The rows are grouped in 3 different ways at once. Each group adds its own fixed numbers to the row, and there is some noise. The rows also spread widely along 11 directions, which tell nothing about the answers.
Some rows, each with its group in each grouping after it:
[ -4  -4   1 -13  -7  -1   8   0 -11  -4  16  -3  -5  19  15   7  -1   6
  -3 -23   4   6   6 -13 -22]  (2) k_554 k_570
[-23  -2  -5   1  16  -6 -12   3   4  -2  12 -20  -1  -1  -1   5  -1  -2
  -4  -3  -2  -6   0  13 -10]  (4) k_902 k_570
[-20  -1 -14  11   4 -10 -11   3  -2 -11  -1 -20   9 -23 -13  -7   9   3
   2  -6  -7   2   5  -2   5]  (4) k_146 k_119
[-16  -6  -8  17  19 -17  -5  14  -1 -25 -14 -29  -5 -21  -3  -5   0  -6
   3  -7 -14   2  23  12  27]  (3) k_560 k_469
[ 16 -11 -10   9 -19  -5  -1 -19  -2  -5 -15  -4  -8 -13  -9  -1   8   9
   8 -30  16  -1   9 -10  22]  (0) k_193 k_119
[ -1 -18   8  -3  -8   1   9  11   5  16 -12  -2  -2 -15 -10  -3  12  -2
  25  -1   7 -15  -6  -8  -6]  (3) k_902 k_622
[-23  20  17  -5  14   8   5  19  -1   0   9   0  11   6   8   5  -9 -21
 -10  25 -12  -3  -3  -7 -28]  (0) k_554 k_469
[ 13   9   0  12  -3   4 -14 -14  11   7 -13   2  14 -21  -7   1   3 -22
 -13  15   3  -2   4  -3  29]  (2) k_146 k_301
[  4 -20   1   2  -7   8 -33  -2   2  17  10 -19   4  -2   6  11   1 -24
 -21  -7  12   5  28 -13   4]  (1) k_560 k_301
[ -8 -30  -2   1  -8   2 -13   3  -6  10   7 -12  -4 -10   0  -4   4  -4
   6  -2  11  -2   3 -11   8]  (1) k_263 k_186
[ -6  13  -5   1  -9   3  10  -3 -14 -23 -10  -9  16  -5   0   7  -3 -14
  -5   0   0   9  -8 -19 -12]  (0) k_263 k_622
[-23  -4  15  11   7   8 -23  19   9  -5   4 -30   3 -11  17  -2  -9 -20
   2  10  -8 -15  17 -14  14]  (1) k_193 k_186
[ 14   2   7 -24   5  -2  -1  -4   4  30  22   9  -1  20   5  17   6  -5
 -27   9   3  11   9   1 -34]  (1) k_193 k_469
[ -3  12   0  -2  -4   7  -1  -2   1   4  -1   1  15  -7   9  -1   7 -22
  -1  13  11  -5 -15 -16   4]  (0) k_554 k_469
[  4  -8  15  -2  -4  11  -4  -7  11  15   4  15 -16   5   8  11  -6   2
   7  -1  20 -21 -17  14   2]  (0) k_902 k_119
[  0   4  -7  10 -11  -2 -12 -26   5   1   1   4   3  -9 -29  -5   9   3
  -2 -17   1  13   0  -2  -9]  (3) k_146 k_570
[  7 -10   0  -8   2   1 -30  -1  18  37  14  -4   5  -6  17   1  20  -5
  -3   9  24 -17  -2  -1  26]  (0) k_554 k_186
[-18 -27  -6  -7  -4   0   6   1 -11 -14   3 -22  -8   2  10   4  -7  -6
  16 -20  18  -5 -13   4  -3]  (2) k_263 k_469
[ 15  13 -15 -12   4 -16  32   6  -4   0 -23  -8  -2  -3   4  14   1   5
  -3  -6   5   3  10   0 -10]  (0) k_902 k_301
[ -1  34 -10   8  -8   3 -11 -21  11  -4   6   5  22 -14   7 -14  17 -13
   2   4   2   9 -24 -27  -2]  (1) k_146 k_469
[  6  33  14   6 -17  18  -3 -10  16   0   1  14   6  -1  20   0   0  -2
  11  -9   6 -11 -19 -21  -6]  (4) k_146 k_119
[ -3  17   2  -4  24  -3 -11   1  15  11  18   0   3   4  18  12   3   0
 -18  16  -2  -6   1  20  -3]  (0) k_146 k_301
[ 25 -16 -16 -18 -13  -7   9 -15 -16  14  -4   8  -1   0  -2  13  12 -12
 -12   1  30  11 -11  -1  13]  (4) k_560 k_469
[ -8  15  -9  15   0   3 -25 -22   7 -18   2 -15  14 -10 -10   1  -1 -15
 -19  -6  -3  15   2   9  -5]  (3) k_146 k_301
[ 14  -7   1 -17  -1  -2  16   8   1   9 -20 -13 -14  10  14  28 -13  -4
   1 -15  21 -10  14  13  -5]  (0) k_560 k_301
[ -4  11  22  18   6  14  -6   3  13  14  14  23  -4  -3   5  -7  -1   0
   4  17 -11 -13  -8  -7  -4]  (4) k_193 k_301
[ 10  13   7   4  -5   5 -10  -5   2  -3  13  10  12  -7  24  -1  12 -14
  -8  16  -2  -1  -7 -23  23]  (1) k_146 k_622
[  2   0   3   1   6   6 -29   1   9   7   6 -11   6 -10  25   6   2 -28
 -15  23  14 -11  -2  -1  41]  (1) k_560 k_186
[-16  -3   6   8  13   4 -12   8   2   2   4   2   7 -19  -9  -7   4 -16
  -4  30  -6 -10 -11  10  15]  (1) k_554 k_119
[ 18  25  -1  -9  -5   2  -8 -14  12   9  -4   2  14  -3   5   8   9 -14
 -15   1  10   3  -3  -9   2]  (3) k_146 k_570
[  9  -4  -6 -14  18 -23  23   9   4  21   1   7 -14  -1   1   2  17  22
  10   2   4  -7   0  13   0]  (0) k_193 k_469
[ 19  -2   8  -7  -4  -7  23  14   7  27  -6  17 -18   1  -4   5   6  30
  13 -19  -2  -5  13  -7 -18]  (4) k_263 k_119
[ 18   8 -17 -10  -3 -11  24  -9 -10   5  -8  13   8  -8  -7  -2  20   2
  -4   7   7  13 -15  -1  -6]  (3) k_554 k_301

New rows. What belongs after each?
[-11  -7  -8   1  -5   0   3  -3   3   1   0 -11  -4   0  -3  -2   3   5
  13 -22   5   1   0   1 -27]  (1) k_554 k_301
[ -5  17  -7  -8   1  -2  11  -2 -10 -16 -13  -3  12  -9 -10   8   0 -16
 -12  14   3  10 -15  11 -12]  (3) k_560 k_119
[-27  -9  -3   8   4   5 -11  -5 -17 -29  18  -7   4  -4  16  -4  -5 -24
  -3  10   5   2 -25   1  19]  (2) k_560 k_469
[-21   1 -10  14   8  -9 -13  -6   3 -20   6 -16  -5  -8  -5  -2   0  14
   2 -22  -5   0   4  11  -3]  (0) k_902 k_119
[-12   1   0  11  16  -1 -42 -11  16   0  21 -23   4  -2  12   2   3 -11
 -19  -5  -1  -3  15   9  14]  (0) k_193 k_469
[ 25   7 -19   2   1 -21  -4 -13   5  13  -5   0   2 -13 -11  -3  22  15
 -20  -3  -4  16  21  -5  19]  (4) k_193 k_186
[  7   4 -12  -7  15 -19   9  22   6  22  -1  -7   0 -11  18  -1  21  13
   5  -3   0  -6  12  -7   5]  (4) k_560 k_301
[ 17  -4  -2 -17   3  -9   5  -4  -7  11   9   6   5  10  -6  15  10  -1
 -30   6  -4  16  15   6 -13]  (2) k_554 k_622
[  8   7 -10   4  -6 -11  20  -3 -26 -21  -5   8   0  -2   1   3   0  -5
 -14  -3  -6  25  12 -24   8]  (0) k_560 k_469
[ -9 -14 -15   3  -8  -3 -10 -17 -17 -21  13  -3  -2  -6  -2  -2   9   0
  -3 -12  14  11 -17   9  10]  (3) k_560 k_119
[-21  30   2  -3  25  -6  12  10   9  -1   0   6   1  -3   3  -3   1   2
  10  17 -12  -7 -20  12 -18]  (1) k_560 k_570
[ 19   3  -9 -17   2 -19  34  -1 -15  10  -4  26  -9   1  -9   3  15  14
   0   6   4  13 -10   3  -6]  (3) k_560 k_570
[-24  20   9  -7  16   3  18  16   1   2   9   9   5   4  10  -2   0  -4
  10  23  -7  -8 -24  -1 -26]  (0) k_554 k_469
[-23  20   1   4  -4   8  -2   3  -2 -18  -5 -19  15  -8  13  -2  -6 -19
   7  10   4  -7 -15 -17  -6]  (0) k_193 k_186
[ -7 -18  -7  -6 -15  -1   1  -3  -2   8   1  -4  -4 -11   4  -3  11   8
  28 -18  27 -15 -18  -9   6]  (0) k_146 k_119
[  1 -13  15   1  -5  10  -2  -1  -6   3  16  14  -1   2   1   2   3  -4
  -3   9   1   1 -11  -4  -6]  (3) k_263 k_622
[  5   9   0  -2 -20  11 -18 -20   2   2   4  -9  10   2  -2  10   1 -10
 -15 -19  13   8   8 -19 -18]  (0) k_193 k_119
[  4  25  -4 -10  10  -4 -11   8  13   4   1 -22  15   0  26  12   3 -14
 -15  -3   2   0  12 -12  -3]  (0) k_263 k_469
[ -7   6   4   6  19  -5  12  14  -9 -19  12   1  -5  -2  27   2  -6  -7
 -12  19 -15  -1   1  -3  12]  (1) k_902 k_301
[-17  -8   7  -3  14   6 -15  16   3   3   5 -13   8 -13   9   5   0 -26
  -7  28   5 -18  -9  13  16]  (1) k_554 k_119
[-13 -22   6  16   2  -2  -4  -5  -3   0  10  16 -15 -16 -19 -11   4  12
  13   5  -6  -5  -8  11  13]  (1) k_146 k_119
[ 11 -16   2 -18 -10   8 -14  -9  -1  12   2 -10  -1   7  20  20  -4 -24
  -7  -9  33 -11  -5  -2  18]  (2) k_560 k_570
[ 10  12   8 -18  -1   9   8  -9   0  -1  -1   6  -1  10  15  18  -6 -13
 -10  12  15  -6 -18   9  -9]  (1) k_193 k_119
[ 10  -7  -4  -7  12 -11  -4  -2  -2  11  12  -5  -6   9   2  17   1   3
 -25   1   0   7  22  13  -5]  (0) k_193 k_301
[-21 -20  -2  17  -4  -2   5  -3 -17 -23  -6  -7 -10 -14 -12  -9  -8   0
  16   2   0  -3  -6  -1  20]  (0) k_193 k_186
[ 20   0   6  -6 -11  -1  14   8   3  19 -15   9   6 -14  -5  -1  16   0
   9   1   3  -2   1 -21  -2]  (3) k_263 k_622
[-20   0   9  11   3   4  13   0  -4 -30  -6  -5 -12   0   8   2 -11   3
  25  -6   0 -16 -19  10   0]  (0) k_193 k_622
[-10  -7   8  10   2  11 -22  -5   7   1  13  -6   1  -3   6   3  -7 -16
  -6   5   1  -4   3   3   2]  (1) k_146 k_301
[ -1  11   2  -5   3   1   6   2 -14   3   2  11  12  -1  -2   8  -1 -24
 -23  27  -1  13  -1 -14  -4]  (0) k_560 k_469
[ 12  -3 -14  -6  -7 -13  21  -4 -23  -4  14  12  -2   4   7   0  12  10
 -12  -8  -2  24   0 -22  -6]  (4) k_263 k_469
[-16  11  -6  16   3   6 -36 -11  16  -9   3 -28  16 -18  15  -8   8 -23
   2  -5  10 -13  -7 -11  26]  (0) k_193 k_469
[-14  17   3   9  -2   5   4   1  10  -4  -6  -2   8 -11   3 -15   5  -6
  19  -4  -4  -7 -12 -15  -6]  (2) k_554 k_469
[ 15   6 -14 -12   1 -12  15  -6  -2   6 -11  -4  -2   5 -13  14   0   7
 -19 -13  -3  22  19   5 -34]  (1) k_263 k_301
[ -1  14  -3   4   4  -8  -8   2  16  23   1  -6  11 -16 -10 -13  20  -1
   0   0 -11   5  15 -24 -15]  (1) k_193 k_469
[ 32  16   1   6  -4  -9  20   8   8   9 -31   6  -4 -13  -3   4   6   2
   0 -10  -7   5  29 -14   9]  (3) k_560 k_301
[-14  17   4  30   1  -2  -3   0   8 -18 -15   0  -1 -16 -23 -10  -1  10
  11 -12 -26   6  12  -4  -8]  (4) k_560 k_622
[  3   3   4   2   1   5  -3 -14  -8 -16  17  11  -9  15  25  10  -6  -3
 -10  -5  10  -3 -12   4  19]  (0) k_554 k_570
[-11  15  -8   3  17  -9  -5  15  14  -8  -8 -29   8 -12  17  -2   6  -8
   4  -5  -6 -11   7   3  13]  (4) k_554 k_469
[ 12  -6  10  11   7  -1 -16 -11   9   7   2   9 -17   2  -7   9  -8  -2
 -14  -4  -4   0  20  13  18]  (1) k_560 k_570
[  3  31  14  10 -13  17   3 -10   5 -14  -6  13  14  -1  10  -1  -2 -14
   0   3  -7  -1 -14 -22  -5]  (2) k_554 k_622
[ 13  26  -7   7  -7  -9  26  -8   5  -4 -30  11  -4 -10  -9  -3   4   9
  16 -15  -1   6   0 -13  -2]  (0) k_560 k_469
[ 21  11  -4  -2  14 -17   7   0  12  16  -9   9  -3  -7  -3   1  12   9
  -8   1  -9  -2  16   4  22]  (2) k_554 k_570
[  3   7  12  12  -9   9 -14 -10   3  -6   3   6   3   2  -6   5  -5  -8
 -16  -9 -13  12  19 -12  -6]  (2) k_560 k_622
[ 23   3   3  -3  -6  -6   4  -1   5  19   9  13  -8   3  27  -1  17  13
   8 -16  11 -10   6 -31  21]  (0) k_193 k_570
[-15  -7   6   2  19   0 -25   6   0  -8  12 -19   7   0   1  17  -9 -17
 -28  14  -9   0  15  20   2]  (0) k_263 k_622
[  6  28  -5   1  10  -5  30   5  -8 -22 -19   7   1  -7  17   6  -7 -12
  -1  21  -4   1 -16   4  10]  (1) k_560 k_301
[  9 -30 -13 -17   8 -16 -12   3  -4  16  14 -16   3  -2   4  10  23  -3
 -17   0  10   4  17   9  12]  (1) k_554 k_622
[ -5  27   5   7  -5  10   8  -9   1 -13   9  14   8  -5  26 -14   8 -11
  14  12   2  -5 -37 -26   4]  (1) k_193 k_469
[-12  27   3  -5   7   2  -3   2  -3   4  20  14  19  -3   8  -7  14 -12
  -9  24  -6   6 -21 -16 -17]  (3) k_560 k_570
[-36 -10  10   9   3  12 -20   1  -5  -9  26   0   4  -2   3  -7   1 -11
   8  12  -3  -3 -24   0 -15]  (1) k_560 k_622
[ -1 -27  12   2 -15   4   9   3 -10   5   6   5 -19   2   4  -4  -2  10
  17 -10   6  -7   3 -17   4]  (2) k_193 k_186
[  3  -8  -1 -27   7  -8  -7   5   3  22  22  -8   2   9  18  13  12  -2
  -9   0  16  -4   1   4 -10]  (3) k_146 k_570
[-32  18   3   0   9  -3  17  10  -9 -18  13   2   4   2   6  -6  -4   1
  13   7 -17   2 -16 -14 -32]  (1) k_146 k_570
[ 20  -2  -2 -19  -7  -1   8  -5   2   3 -11 -14  -1   8  11  23   3  -6
  -5 -10  19  -6   2   6  -3]  (4) k_193 k_622
[-25   0   0   1   6   5 -17  -2  -1  -6  22  -6   0   4  21   1   0  -6
  10  -5  14 -12 -21  -1   1]  (0) k_560 k_570
[  4  -1  -6  -1   9  -3 -22   3   7  22   5 -14  17 -12  -4   4  13 -22
 -28  17  -3   5  22  -4   1]  (1) k_554 k_301
[ -8  -2  -7  -8  -3   1   5  -2 -11  -4  10   2   0   4  16   3   5  -8
   5   0  15   0 -24  -4  -2]  (4) k_560 k_469
[ -5  13   3  -2  10  -6  26  12 -16 -14  -2  12  -4   1  11   4  -5  -5
   0  16  -6   4  -8  -6   2]  (0) k_560 k_469
[ 16  22  -1   7  16 -16  29   9   3  -2 -15  20  -2 -17   5  -6   4   9
   3  22 -19  -3   2   3  25]  (2) k_146 k_301
[-22   9 -13  -3   0   0 -17  -2  -2 -12   7 -32  27  -8   9  -4   9 -26
 -10  -4   3   6  -2 -16 -10]  (2) k_554 k_469
[  8   3  14   5  -2   3  -3   9  11   7 -11  -8   3 -10   4   3   3 -11
   0   4  -8  -9  19 -17   7]  (1) k_193 k_622
[ 12 -27 -16   2 -13  -3 -12 -22  -1  19  -6   0   3 -15 -25  -2  17 -11
  -3  -5  23   3  -5   3  19]  (4) k_554 k_469
[ 21  -4  12  -2  -3  -5   3  -9   4  27  12  28 -14   5  -8   0   6  16
 -13   7  -7   8  12  -2   0]  (2) k_193 k_186
[-19  15   2  11  18  -6  -8  10   2   0   7   0   8 -12 -14  -6   4 -11
 -15  21 -25  14  12  -5 -13]  (1) k_560 k_469
[  2   5  -3  14  -3  -2  11 -16 -24 -40   5  19  -7  -2   7  -3  -4 -10
 -11   7  -3  20 -18   2  26]  (3) k_560 k_469
[  6 -18 -16  -7  -3 -12  -3  -5  18  16 -28 -31  -4 -13 -19   3   9   2
  14 -34  17  -6  21  14   2]  (2) k_554 k_469
[ -9  12 -13   3   1  -8   6  -1 -13  -9   9  -3   5   3   1   1   4   7
 -12 -12  -8  22  13 -16 -27]  (0) k_560 k_301
